There are 4 nested groupings, the coarsest first. Each group lies inside one group of the grouping before and may be the whole of it. The rows also spread widely along 12 directions, which tell nothing about the answers.
In the rows, zero is written as 128.
Known rows, each followed by its group in each grouping:
[148 184 122  11 132  83 216  88 125 115  97  98 120 195 123 170 127  59
 174 161 122 146 180 140 168  79 120  59 169  74 113 145  90 163 127 149
 137] -> z_618 Dadun dul z_760
[105 135 159 129  65 139 138 151 142 107  83 132 139 155 118 115 127 148
 118 107 138 153 161 134 146 126  79 123 114 105 121 157 123 140 102 129
 102] -> z_618 nog Benir z_927
[136 123 117 113  75 154 141 127 155 141 124 104 133 108 116 142 115 161
 129 139 121 142 145 117 154 172 104 158 150 124 131 116  94 118 147 114
 139] -> z_597 Moda Pupez z_151
[122 100 135 122  97 102 200 136 119 123 108  98 110 120 142 115  97 118
 104 125 163 119 158 140 202 155 102 138 101 113 118 158 105 142  89 141
 122] -> z_618 Pomak Tozu z_788
[148 108 134  75  89 121 173 163 139 131 126 107 127 142 108 111 113 117
 107 141 141 111 166 131 160 132 103 124 145 124 130 130 117 140 160 116
 144] -> z_618 Pomak revan z_600
[187 165 128  91 120 200 123  75 142 106 121 155 167 161  90 116 134 116
 119 124 133 180 164 119 150  82 173  73 136 116 148 112  69 115 133  72
 174] -> z_618 Dadun duga z_568
[168 154 113  96 125 167 132  90  90 134 149 137 131 165  76 127 120  97
 142 111 123 146 127 152 140 103 134  72 140 102 162 146 104 101  83 111
 214] -> z_597 dovig zokib z_160
[139 117 125 126 109 153 138 100 109 121 107 121 143 122 121 123 132 142
 125 122 127 139 134 153 179 143 134 126 134 116 145 153  76 134  90 116
 139] -> z_618 Pomak revan z_957
[105 105 116 115  86 147 213 123 163 106  77  78 126  92 132 122  81 172
 111 137 130 113 136 159 179 181 104 119 135  95 120 179 105 160  87 151
  88] -> z_618 nog nes z_461
[146 142 132 114  96 143 116 114  95 143 140 139 121 163  93 142 147 111
 146 106 120 148 150 136 141 114  87 118 154 120 143 126 122 100 112 125
 178] -> z_618 Pomak Tozu z_632
[111 114 113  66 119  74 238 159 151 127 136  64  87 135 148  98 118 142
 154 166 122  93 143 114 118 118  70 153 153  95  90 197 111 149 107 130
  82] -> z_597 Moda Pupez z_158
[133  80 129 102  97 163 189 142 178 104  88 101 150 130 127  61  66 151
 104 139 121 121 161 161 168 192 136 140 122  94 136 158  70 133 108 120
  76] -> z_597 dovig pofa z_624
[103 152 133 113  87 136 132 111 117 117  89 123 116 109 146 211 144 158
 138 143 148 121 140 117 165 119  81  89 161 111 105 167 127 167 119 137
 160] -> z_597 Moda ran z_757
[179 148 117  81 112 162 180  73 128 164 117  87 109 144  69 159 110  60
 136 116 106 148 140 155 140 126 133  55 174  80 154 112 108  94  81 153
 191] -> z_618 Pomak Demel z_308
[177 138 120  65 109 150  83 114 124 136 167 180 146 165 142 125 166 134
 149 165 124 148 187  98 152 110 139 152 188 144 125  88  74 102 231  57
 166] -> z_597 Moda ran z_383
[169 191  79  67 133 101 199  67 108 133 162 113 116 150 104 138 131 116
 180 143 128 163 137 110 152  84 120 115 137 114 124 157  88 124 104 110
 173] -> z_618 nog sil z_469
[136 136 130 111 112 119 147 110 110 149 124 102 128 106 136 142 152 124
 135 135 129 138 123 120 159 137 136 141 123 114 135 146  62 135  96 103
 153] -> z_597 dovig zokib z_160
[133  87 115 102  93 150 109 153  94 101 138 165 159 210  95  55  96 161
 149 117 102 127 165 194 172 167  77 170 155 124 161 156 113 103 143 124
 118] -> z_618 Pomak revan z_600
[120 137 143 105  97 156  94 122 107 113 108 165 129 182 126 131 147 140
 155 121 112 133 163 145 128 115  77 101 176 102 127 163 123 120 117 126
 136] -> z_597 dovig pofa z_624
[120 134 119 121  91 141 166 115 134 118 114 116 119 109 132 132 126 167
 129 129 136 131 139 124 156 133  95 125 140 117 115 166 112 141 105 123
 123] -> z_618 nog nes z_461
[125 114  99 134 122 142 183 105 110 122 133  91 120 130  92  88 107 160
 152 108 104 127 100 164 136 142  89 137 128 106 149 202 100 115  29 140
 128] -> z_618 Pomak Tozu z_788
[114 119 169 135  82 112 110 159  93 130 119 150 110 157 144 121 166 127
 119 111 154 129 169 116 150 107  64 146 129 125 115 153 133 125 121 118
 131] -> z_618 Pomak Demel z_308
[160 146  77 100 150 126 170  35  50 153 165 126  79 183 108 129 126  84
 201 114  99 144 134 168 153 113  92 105 188  84 139 173 116  63  42 166
 175] -> z_618 Pomak Demel z_308
[142 134 147 122 125 160 173  95 154 128  93  95 119 135 112  95 149 119
 133 114 105 152 131 127  94  97 129  97 139  79 125 176  79 114  40 119
  94] -> z_618 Pomak Demel z_308
[126 114 118 121  98 153 143 121 121 116 123 127 134 154 101 103 113 159
 148 116 107 136 143 156 146 149  80 145 151 114 139 162 112 111  96 132
 123] -> z_618 Pomak Tozu z_632
[132 138 145 138  88 135 129 125 100 159 128 114  98 118 109 158 162 116
 124 104 138 133 132 112 130 109  77 113 145 119 130 143 135 112  89 132
 174] -> z_618 Pomak Demel z_308
[131  88 174  93 105 102 169 140 126 134  74 108 127 156 167  99 135  74
 104 136 137 129 190 160 198 158 144 138 127  85 124 125  61 138 120 130
  80] -> z_618 Pomak Demel z_308
[112 144 146 102  92  87 149 120  91 162 114 111  76 138 161 197 160  83
 147 133 147 126 164 115 168 119  71 113 160  95  96 137 129 128 113 157
 156] -> z_597 Moda ran z_757
[132 106 163 138 116 160 157 113 118 146  76  85 134 127 110 102 123  77
 100  93 116 142 117 184 157 157 165  87  94  64 163 155  56 121  12 134
 130] -> z_597 dovig zokib z_160
[ 83 165 135 144  96 113 148  43 125 104  39 121 116 133 184 192 157 160
 188 128 116 183 155 119 173 140  75 134 148  80  81 188  76 146  45 167
  48] -> z_618 Pomak revan z_600
[144 118 127 131  91 162 120  91 105 123 135 189 101 129 191 134 142 135
 109 137 178 140 203 106 211 128 114 129 157 135  95 122 122 105 163 107
 147] -> z_618 nog sil z_469
[138  98 128 104  90 164 163 127 160 148  90  68 159  72 115 132 119 149
  98 142 110 127 125 149 187 196 157 149 141 120 157 112  47 148 132 111
 130] -> z_618 Dadun duga z_568
[146 102  87 107  95 187 164  99 165 110 140 138 128  98 148  96 100 203
 124 159 128 122 162 119 166 166 119 154 181 135 113 144  99 113 167  98
 110] -> z_618 nog nes z_461

New rows. What belongs after each?
[130 179 149 105  74 148 107  99 128 128  86 140 140 179  97 176 129 106
 157 109 114 186 162 130 143 129  92  94 137  92 135 119 107 114 108 137
 154] -> z_597 dovig zokib z_160
[109 116 101 102 105 124 135 115  68 114 146 150  99 167 146 147 117 156
 167 140 134 100 156 162 180 137  51 129 186 112 117 180 152 122 125 152
 160] -> z_597 Moda Pupez z_151
[137 119 130  63 127  89 169 142 105 174 145  79 102 144 128 111 163  89
 160 146  89 107 126 144 120 132 113 144 170  96 137 151  74 119 107 121
 137] -> z_597 dovig zokib z_160
[121 124 135 126 135 134 166  80  93 111  83 114 121 161 133 109 138 112
 151 108 115 141 132 176 157 115 119  92 134  71 130 202  82 131  16 149
 100] -> z_618 Pomak revan z_600
[137 135  90 133  91 154 212 108 147 114 122  89 135 131  68  80  53 157
 130 101 125 161 122 157 164 167  97 137  84 103 151 173 107 113  48 144
 127] -> z_618 nog sil z_469
[114  91 124 131  71 153 175 144 150 156 115  75  95  78 131 149 103 147
 103 131 135 104 136 130 159 184  82 137 155 109 119 138 130 122 111 149
 139] -> z_597 Moda Pupez z_151
[143 135 131 128 110 139 194  92 154 133 118 106  92 128 147 112 114 104
 123 124 154 161 164  91 142 114 119 116 110  87  93 154  93 102  67 123
 108] -> z_597 Moda ran z_757
[160 133  88 126 125 155 163  61  80 140 167 141  95 129 131 118 126 120
 141 119 146 138 140 132 173 112 122 109 155 114 127 159 115  86  79 123
 179] -> z_618 nog Benir z_927
[120  75 117  83 121  90 142 141  42 155 151 128 106 171 157  91 144 106
 154 135 104  85 152 213 203 175 100 165 186 105 149 154  98 114 128 146
 132] -> z_618 nog nes z_461
[138 136 116 140  91 110 142  99  77 135 149 150  98 166 129 126 121 112
 151 106 155 161 172 119 188 128  67 158 121 126 118 141 128  88  96 139
 151] -> z_618 Pomak revan z_957
[144 116 127 105  75 142 179 120 155 154 108  90 118 113 121 138  82 102
 110 131 134 146 161 129 185 194 122 136 124 103 132 102  91 107 123 137
 142] -> z_597 dovig zokib z_160
[150 122 151 134 106 165 156  96 154 139  89 100 129  85 138 131 152 123
  96 126 139 148 141 108 147 127 158 111 127 106 125 134  64 130  86 101
 122] -> z_618 Pomak Demel z_308
[160  96  94  77 123 143 187 111 143 158 144  86 127 110 128  77 126 134
 139 153  90 120 134 158 160 174 156 165 174 112 146 132  51 110 130 107
 116] -> z_618 nog sil z_469
[123 137 177 140 106 121 141 154 109 125 123 135 107 155 132  79 181 110
 106  93 153 140 148 113 106  58  99 106  96 103 115 177 115 129  63  96
 117] -> z_618 nog nes z_461
[124 154 123 101  82  85 167 115 106 151 115  88 116 140 101 180 123 109
 160 121 121 151 138 137 176 152  71 139 133 113 136 130 108 131 101 158
 159] -> z_618 Pomak Tozu z_788
[139 124  90 105 116 122 188  87 107 117 131 113 133 116 141 115 106 152
 140 143 141 133 138 145 203 152 135 146 132 117 130 166  76 136 103 119
 132] -> z_618 nog Benir z_927
[129 172 114 113  97 141 146  84 128 124  99 109 138 150  90 155 116 139
 173 113 101 168 126 137 134 137  92 108 135  92 139 163  90 123  64 141
 140] -> z_597 dovig pofa z_624
[142  88 118  94  98 150 163 145  85 146 148 120 103 165  92  92  93  97
 116 108 121  94 149 203 171 157  92  97 169  99 159 143 151  99 108 156
 175] -> z_618 nog nes z_461
[ 83 115 190 139 103 132 104 146 101 107  69 149 114 164 175 128 180 126
 123 113 141 124 161 145 139  96  88  99 135  81 102 191 111 152  71 129
  89] -> z_597 Moda ran z_757
[115 126 106 125  99 125 207  95 144 113 104  97 114  81 172 145 109 166
 123 148 164 138 153  98 203 153 105 155 118 123  96 170  85 152 101 131
  98] -> z_618 Dadun dul z_760
[174 134 116 103 137 197 133  96 110 145 159 123 110 147  66 101 161 114
 141 110  93 121 111 144  72  64 122  57 194 106 155 165 124  90  70 107
 192] -> z_618 Pomak revan z_957
[149 145 128  94 104 152 173  91 148 157 121  99  95 155 113 124 137  90
 151 120 101 161 163 117 119 119  96 111 173  89 117 122 105  83  95 141
 122] -> z_618 Dadun duga z_568
[108 108 152  99  80  79 183 165 138 144  96  81 110 129 144 124 137 120
 127 138 130 121 162 124 163 152  77 167 132 111 109 146 100 148 121 141
  87] -> z_618 Pomak revan z_957
[109 114 157 132  91 137 114 148 108 153 116 128 106 122 151 121 192 140
 126 117 118 118 141 134 131 122  87 139 161 117 123 155 112 126 108 118
 121] -> z_618 nog sil z_469
[151 160  99  95 101 145 119  87  63 135 162 164 110 180  96 154 134 115
 166 114 127 141 151 151 159  99  79  89 182 118 141 142 151  96 122 138
 212] -> z_618 nog Benir z_927
[133 131 136  94 116 102 178 111 135 150 110  83 112 128 135 129 159 112
 152 138 105 139 139 125 136 126 115 140 151 101 121 147  67 130  90 125
 107] -> z_618 Pomak Tozu z_788
[144 124 121 141  82 163 127 114 122 127 130 137 128 102 120 143 130 159
 108 121 156 138 147 104 170 133 102 133 133 144 126 136 116 123 129 106
 165] -> z_618 Pomak revan z_600
[104 141 116  50 123 131 174 135 110 110  89  79 146 203  57 119 119 132
 192 121  47 114 105 224 108 124  68  79 188  67 170 208 111 157  58 177
 119] -> z_618 Dadun dul z_760
[141 109 168 145 129 139 153 144 105 123 127 126 124 127 137  61 149 101
  80 104 172 129 132 121 142  87 157 109  62 105 132 180  74 131  46  75
 141] -> z_597 dovig zokib z_160
[123 112 117  76  99 123 151 158  98 129 140 114 127 143 111 125 127 148
 135 141 122  92 141 157 168 136  78 135 169 132 143 157 125 146 153 126
 164] -> z_618 Dadun duga z_568
[145 122 158 137  80 171  99 151 118 113 108 147 170 172  67  91 118 132
 102  87 130 159 147 159 149 132 111 120  98 118 172 132 105 117 104 105
 156] -> z_618 Pomak Demel z_308
[158  99 117  86 122 181 153 124 133 114 145 137 126 129 118 100 128 150
 113 148 130  95 154 138 138 108 128  97 186 126 130 155 115 125 144  95
 158] -> z_618 Pomak Tozu z_632
[123  84 187 155  90 155 114 203 133 158 128 106 123 115 114  52 170 123
  76  94 129 117 120 120  92 123 116 152  93 118 148 153  91 113  78  80
 123] -> z_597 dovig zokib z_160
[128  98 137 131 106 139 146 147 109 129 129 112 127 108 138 113 134 140
  98 129 154 108 131 139 171 138 127 136 116 119 135 158  92 141 105 100
 151] -> z_597 Moda Pupez z_158
[100  88 132  94  81  93 146 156 142 128 101 107 142 145 160 101 133 173
 159 154  91 129 166 150 178 204  80 226 162 124 123 137  63 135 160 130
  51] -> z_618 Pomak Tozu z_788
[118 140 145  99  98 118 147 152 134 139 114  95 129 128 113 126 152 139
 139 130 112 130 121 118 113 121  98 135 128 109 133 164  88 145  99 108
 131] -> z_597 dovig zokib z_160
[119 140 167 138  91 137 147 104 115 143  88 119  91 135 136 169 157  86
 121 101 145 144 162 122 145 105  86  80 140  91 106 143 132 119  64 152
 140] -> z_618 Pomak Tozu z_632
[136 157 115  70 168  76 176  90  59  71 133 151 142 199 140 104 146 126
 176 144 149 129 149 152 176  51 124 103 117 105 120 220  77 169  77 101
 138] -> z_618 Pomak Tozu z_632
[141  98 137 107  98 151 188 147 132 118 116 112 124 162  99  63  83 106
  98 107 137 123 159 176 163 144 117 101 116  91 144 152 118 117  89 133
 124] -> z_618 nog nes z_461
[138 128 124  97  99 132 206 121 154 159  98  46 122 147  66 114  81  82
 142 108  86 152 119 175 134 173 114 110 120  62 159 140  85 107  44 164
 126] -> z_597 Moda ran z_383
[ 91  84 150 109  66 160 177 173 171 127  74  85 111 144 112  98  79 140
 117 120  98 106 150 173 126 192  58 119 156  76 127 168 137 122  86 172
  81] -> z_597 dovig zokib z_160
[119 113 113 105  85 137 148 124 110 140 116 110 130 193  87  96  74 117
 170 106  78 150 146 198 163 207  73 158 146  83 162 144 104  82  81 171
 119] -> z_597 dovig zokib z_160
[121 119 161  68 105  86 161 135  87 131  97 136 106 218 154 108 140  55
 146 125 125 130 198 181 180 119  98 102 160  70 117 143 114 124 115 158
 104] -> z_618 nog Benir z_927
[114  89 123 125  77 110 110 161  97 136 134 125 158 134 124 106 131 176
 141 129 111 127 143 160 197 203  86 229 132 151 156 129  76 126 153 114
 121] -> z_618 Pomak Tozu z_632
[126 124 143 126  89 121 153 124 108 148 124 117  87 125 152 157 135 101
 115 123 163 129 164 113 171 127  91 117 134 105 105 134 128 118 108 135
 156] -> z_597 Moda Pupez z_151
[146  96  75 124  89 174 142 106 127 185 188 109  81  95 124 115 115 164
 156 137  91 118 130 115 128 197  73 191 206 135 131 124 119  47 135 130
 158] -> z_597 dovig zokib z_160
[145 119 152 109  96 103 155 128  94 136 103 117 133 176 113 113 117  67
 119 106 143 153 170 164 201 145 122 126 100  97 145 122  85 121  94 137
 137] -> z_618 Pomak revan z_600
[120 116  96 125  86 134 171  88 110 117 102 115 123 141 123 140  77 150
 153 123 125 144 153 164 210 192  77 149 142 106 129 158 111 116  90 169
 119] -> z_618 Pomak revan z_600
[ 79  91 146 123  77 119 160 158 141 112  81 110 113 132 171 123 112 165
 127 140 135 111 165 142 173 175  65 159 141  98  99 176 114 148 114 150
  69] -> z_597 Moda ran z_757
[117 121 148 111 101 105 164  94 112  80  67 159 129 182 188 125 108 113
 131 136 169 156 213 141 230 138 109 126 114  93  90 158  90 146 112 141
  72] -> z_618 Pomak revan z_600
[135 120 143 119  94 137 132 136 112 138 109 114 141 123 116 128 129 121
 113 117 135 130 136 144 168 151 126 122 115 112 150 141  83 137 101 114
 156] -> z_597 dovig pofa z_624
[124 132 133 131 129 107 148 117  90 144 146 125  91 156 144  86 169 118
 164 111 119 134 134 116 104  94  81 143 133  99 114 195  98 100  46 119
 115] -> z_597 dovig pofa z_624
[143 130 140  91 100 142 125 117  99 146 104 124 137 112 133 170 162 111
 112 137 134 119 143 160 193 135 149  92 161 118 148 120  87 157 143 114
 183] -> z_618 nog sil z_469
